The first 9 rows are patterns. Each new row is the sum of 2 different patterns, raised or lowered, with some noise. Before adding, each is slid sideways (what falls off one end comes back at the other), maybe read backwards, and multiplied by a number that may be negative. Names go in the order of the patterns.
In the rows, 128 means zero.
Known rows, each followed by the names of its patterns:
[111 115 131 136 123 129 131 156 138 121 117  92 130 144 148 158 126 106
 124 126 160 100 146 158 131 164 132 120 130 123 111 146 116 124 111 129
 127  99 171 135 104 151 155 141 109 118 116 151]  (2)
[136 104 114 102 151  90 161  95 162 104 111 109 142 132 105 121 154 172
 110 134 155 112  98 120 125 128 127 153 137 143 142  96 119 152 114 133
 105 170 109 109 139 129 152 155 131 140 132 110]  (4)
[119 170 136  83 100 136 113 142 130 194  91 132 156 122 183 116 150 122
  95 134 103 159  98 123 158 146 128  91 120 141 127 117  89 165 136 109
 145 122 125 128 106 109 109 123 135 164 117 122]  (6)
[129 161  98  87 115 155 143 140 148 156 123 119 106 133 162 104 132 101
 176 158 123 132 131 101 145 101 143 145  96 129  95 114 132 129 120 136
 108 145 128 136 145 111 135 115 113 116 110 161]  (3)
[158 100 121 145 154 127 104 116 130 121 120 149 111 163 112 131  99 105
 157  98 150 152 123 154 103 141 144 127 173 127 139 119 132 132 104 117
 130 160 116 125 149 143 130 122  96 115 156 135]  (1)
[144 128 157 180 144 111 119 107 116  80 129 116 147 100 125 142 126  83
 160 117 129 151 154 134 131  92 145 140 125 125 140 155 106 112 153 144
 125 119 135 132 137 121 117  86 128 129 110 126]  (0)
[ 91 180 136 116 163  86 124 128 122 124 115 108 111 123 106 150 129 158
 140 156 140 125 113 108 124 143 126 123 126 150 158  92 119 144  86  99
 132 115 133 118 139  86 106 137 161 146 107 148]  (7)
[101 140 157 136 162 121 133 107 141 144 135 119 131 135 119 106 118 132
 123 130 115 121 144 125 104 119 147 154 150 100 127 102 133 132 147 136
 100  78 113 131 110  92 157 144 133 114 154 154]  (8)
[138 123 136 153  91 123 163 170 131 136 105 156 178 121 107 138 112 110
 129 157 161 133 144 140 130  91 127 150 133 142 147 125 113  96  92 152
  86  99  81 121 118 160 158  90  86 156 157 118]  (5)

New rows. What belongs after each?
[115 164 149 126 110 167 102 162 115 187 139 130 135 161 147 104 136 176
 179 134 157 162 120  98 116 152 121 126 138 148 150 169 130 113 141 145
 163 117 182 122 129 165 125 158 183 168 154 150]  (4) (5)
[152 123 105 116 142  72  86  99 107  89  77 130  90  75 100  88 108 114
 114  85 100  88 123  99  96 114 110  90 112 107 111  99 108  99 110 126
  97  79  75  76 114 110 145 113  86  86  82 134]  (3) (8)
[119 106 111 101 105  85 108  97 126 117 113 114  91 116 108 101  88 147
 136 100 128 138 111 125  96 116 107 149 135 113  89 100 130  92 146  72
  93 137  90 142 110 116 129 115 116 118 127 127]  (6) (7)
[151 150 164 171 115 123 149 128 143 123 134 114 121  88 155 111 111  67
 151 120 162 175 117 105 161 138 138 152 132 142 165 120 118 158 188 149
 142 110 166 181 136 114 139  97 120 139 151 163]  (0) (5)
[189 166 155 155 164 157 168 162 160 173 162 168 153 173 175 151 182 182
 159 165 151 149 175 150 170 158 174 160 161 165 170 159 160 167 153 162
 159 182 179 173 149 149 159 177 156 178 175 160]  (2) (1)
[168 132  90 127 149 143 146 162 160 165 162 168 162 158 137 125 139 170
 134  98 184 166 132 155 156 161 126 150 179 148 152 128 106 146 133 112
 204 124 140 156 189 139 135 134 171 156 192 164]  (2) (0)
[129 108 138 156 135 136 119 108 129 127 133 134 128 147 145 127 129 151
 128 137 108 129 149 136 104 144 140 133 132 116 142 121 129 140 141 138
 130 116 131 108 119 140 112 145 137 134 138 116]  (2) (4)
[164 153 120 170 143 144 165 170 148 171 118 184 146 127 139 177 187 138
 147 189 162 144 130 161 173 146 148 126 137 166 149 139 151 152 161 161
 209 175 118 145 112 132 107 152 135 174 115 158]  (3) (0)
[101 129 100 142  97 137 109 114 143 135 144 155 129 118 130 123 140 116
 135 126 142  98 140 114 138 109 141 131 126 134 115 145 161 153 100 143
 147 116 114 116 139 141 106 125 148 150 130 105]  (4) (5)
[142 191 162 150 152 120 135  80 159 144 108 139  82 149 118 127 187 134
 145 122 177 148 102 117 131 182 135 118 139 150 167 108 132 167 128 139
 135 119 155 161 163 157 131  97 144 141 162  87]  (2) (6)
[188 140 138 158 114 119 172 141 172 104 147 166 163 156 125 143 145 137
 115 167 188 167 117 149 126 179 166 152 160 133 179 142 136 140 136 179
 151 155 152 152 156 186 136 185 134 149 185 124]  (3) (1)
[131 160 145 137 160 123 139 136 146 156 121 142 143 150 140 133 148 150
 148 121 141 170 131 179 139 181 151 132 186 154 143 113 136 130 113 149
 174 139 141 157 168 151 138 131 130 135 145 136]  (6) (0)
[165 126 158 167 160 146 103 161 170 164 144 140 185 121 142 147 157 162
 136 188 149 172 148 120 163 151 159 130 155 143 123 173 209 154 135 137
 159 147 115 139 130 149 132 146 155 159 109 176]  (6) (0)
[154 161 151 181 143 165 163 136 172 151 172 164 157 195 166 162 130 167
 175 142 154 170 176 202 159 137 142 148 208 176 135 132 159 178 163 164
 175 182 144 164 144 176 174 170 171 138 190 142]  (3) (1)
[194  95 141 148 119 171 107 125 109 105 131  89 176 109 115 137 141 131
  78 106 121 141  94 103 137 143  91 132 104 124 113 104 111 107 133 143
 158 120 107 102 184 118  84  89 143 104 119 133]  (4) (6)
[157 164 164 143 142 147 152 125 136 151 164 152 168 126 148 132 175 171
 169 148 147 155 164 145 126 158 156 167 159 133 136 158 155 160 147 175
 178 138 173 151 177 160 176 157 138 169 173 134]  (2) (8)
[ 90 127 142 155 134 155 163 126 130 123 138 155 101 141 119 167 158 116
 142 150 108 149  98 137 151 106 120  98 124 148 134 124 144 108 150 112
 141 141 111 153 107 121 111 105 179 119 177 119]  (3) (1)
[132  99 114 100 115 120 134 166 140 125 149 124 103 122 141 116 133 107
 133 116 137 124 139 144 130  90 102 149 124 104 144 146 142  97 144 147
 130 151 147 125 170  94 132 125 136 120 146 114]  (0) (8)
[ 96  96 107 110  73  71 108 107 100 101  91  93 103  74  96 107 134  96
  95  82 119 118  94  82 115  91  89  99 118 110  82  96 103  92  76 100
 109 100 117 110  95  83  75  72 113  72  74  61]  (0) (5)
[134 115 121  60 154 100  86 118  60 138  93 124 138 108 141 112 138 139
  80  89 131 131 139 103 113 125 124  53 127 125 118  94 112 128 138 132
 109 104  99  76 104 127 150 104  84 145 112 120]  (6) (3)
[184 131 121 188  89 170 145 184 188 129 161 122 182 194 145 150 151 165
 164 146 165 162 186 142 169 155 156 171 177 147 153 155 196 158 116 157
 169 164 182 130 164 180 195 158 169 157 155  76]  (2) (6)
[168 118 142 111 143 152 151 132 118 138 123 145 124 139 107 137 166 142
 138 115 106 103 142 105 119 141 167 129 152 178 134 120  87 118 108  88
 155 101 152  90 112 169 107 120 183 123 148 119]  (1) (0)
[186 127 155 142 157 154 174 166 168 140 158 161 172 136 160 160 181 170
 176 161 164 155 134 156 155 134 176 169 157 151 177 178 160 146 143 159
 173 145 164 148 178 169 139 159 134 162 141 150]  (6) (0)
[140 145 175 145 168 149 144 153 131 166 163 179 145 173 187 184 160 142
 157 150 159 164 148 153 186 165 143 153 131 192 166 137 128 159 173 177
 148 146 167 154 168 143 177 157 168 163 136 175]  (1) (5)
[ 81 106 137  66  32  92 102  95 120 131 172 101 124  89 128  73  84 118
 144  80 123  94  64  48  65 115  99  59  49  96  95 112  96  90  83  97
 105  93 116  88 101 109  76 106 166 133 100 124]  (0) (5)
[109 113 109  96 108 100 114 116 103  80  86 107 118  99  71 128 115  94
 110 133 138  77 106 118 110 142 120  99  95 101 110 139  82 101 105 126
  98  84 108  93 102 133 115  99  84  83 116 114]  (2) (5)
[148 169 164 171 168 158 175 156 183 144 159 165 183 144 164 172 190 153
 146 155 165 164 120 184 152 165 171 161 170 130 164 144 145 175 116 153
 168 173 143 183 184 166 115 174 173 160 140 143]  (4) (6)
[126 147 164 148 138 155 162 139 117 123 120 161 144 181 141 132 127 133
 157 186 162 157 172 163 141 145 161 156 130 110 152 150 142 128 106 154
 135 162 131 121 154 154 127 120 151 160 162 128]  (8) (5)
[169 150 153 161 176 124 115 175 175 106  96 177 195 150 138  89  91  93
 138 107  94 151 145 180 178 161 169 150 113 150 198 124 161 169 122 183
 109 150 136  92 129 213 213 112 164 141 199 174]  (7) (5)
[ 93 119 137 115 106 113 161 137 134 116 155 159 154 142 152 155 157 116
 136  95  97 130 152 135 153 149 170 119 139 120 153 139 111 130 184 105
 126 126 126 128 141 113 163 103 125 139 148 127]  (0) (8)
[150  91 134 119 103 101 116 103 121 113 111 141 153 111 124 111 108 150
  91 103  96 151 112 103 113 123 131 148 115 101 107 109  88  97 149 110
 118 143 138  95  83 135 112 111 113  92 157  74]  (4) (1)
[103  84 100  93  97  73 118  87  96 119  90  95 105  67  91  93  99  97
 105  97  92  92 107  99  96  89  97  85  93  93  92  89  92  87  77  80
 103 104 110 120  86  97  82  70  87  56  94  91]  (2) (0)
[ 81 136  82  92  79  63 143 112 108 102  97  88  44  91 103  67  76  80
 108  93  86  44 105  66  97 128  57 116  62 109 140  72  66  57 107  78
  70  80 106  87  53  84 104  45 117  84  84 101]  (6) (7)
[100 105 125 143 100  92 142 137 117 111 130 128  92 121 112 142 150 120
  96 133  65 128 129 126  88 132  97 112  89 130 105 108 109 147 147 133
 114 137 101  89 129 109  66 102  90 128 114 132]  (0) (8)
[ 92 123 158 140 119  86 119 136 128 110  86 168 133  98 141 128 134 136
  92 105  95 125 134 169 119 109  96 162 135  74  84 146 118 142 123 201
 101 118 159 131 183 127 144 122  87 140 110 161]  (6) (8)
[144 149 142 192 177 156 144 179 166 189 142 144 177 144 157 160 142 160
 144 152 190 173 183 161 160 163 165 142 154 172 165 145 175 188 153 177
 168 173 165 165 173 134 160 175 181 132 174 122]  (3) (7)
[141 127 134 131 120 155 138 166 144 190 134 143 142 124 127 181 137 184
 181 107 168 168 189 176 144 107 120 185 178 100 132 164 120 139 140 129
 178 148 106 109 152 166 168 118 110 154 154 136]  (0) (5)
[ 88 100 101  84 100  82 111 102  89 109 108 105  68  98  98  83  73  86
 102 119 106  83  85  80 103 108  97  90  95 101 102 102  98  98  88 104
  81 101  88 109 111  83 109  88  89 104  76 112]  (1) (8)
[159 122 131 133 137 107  90 107 119 111 101 108 104  88  95  91 102  88
  80  78  86 106 159 127  64  65 117 136 100 122 110 136 141  57 100 155
 117  94 121 102 132 143 117 102 135  71 116  87]  (4) (5)
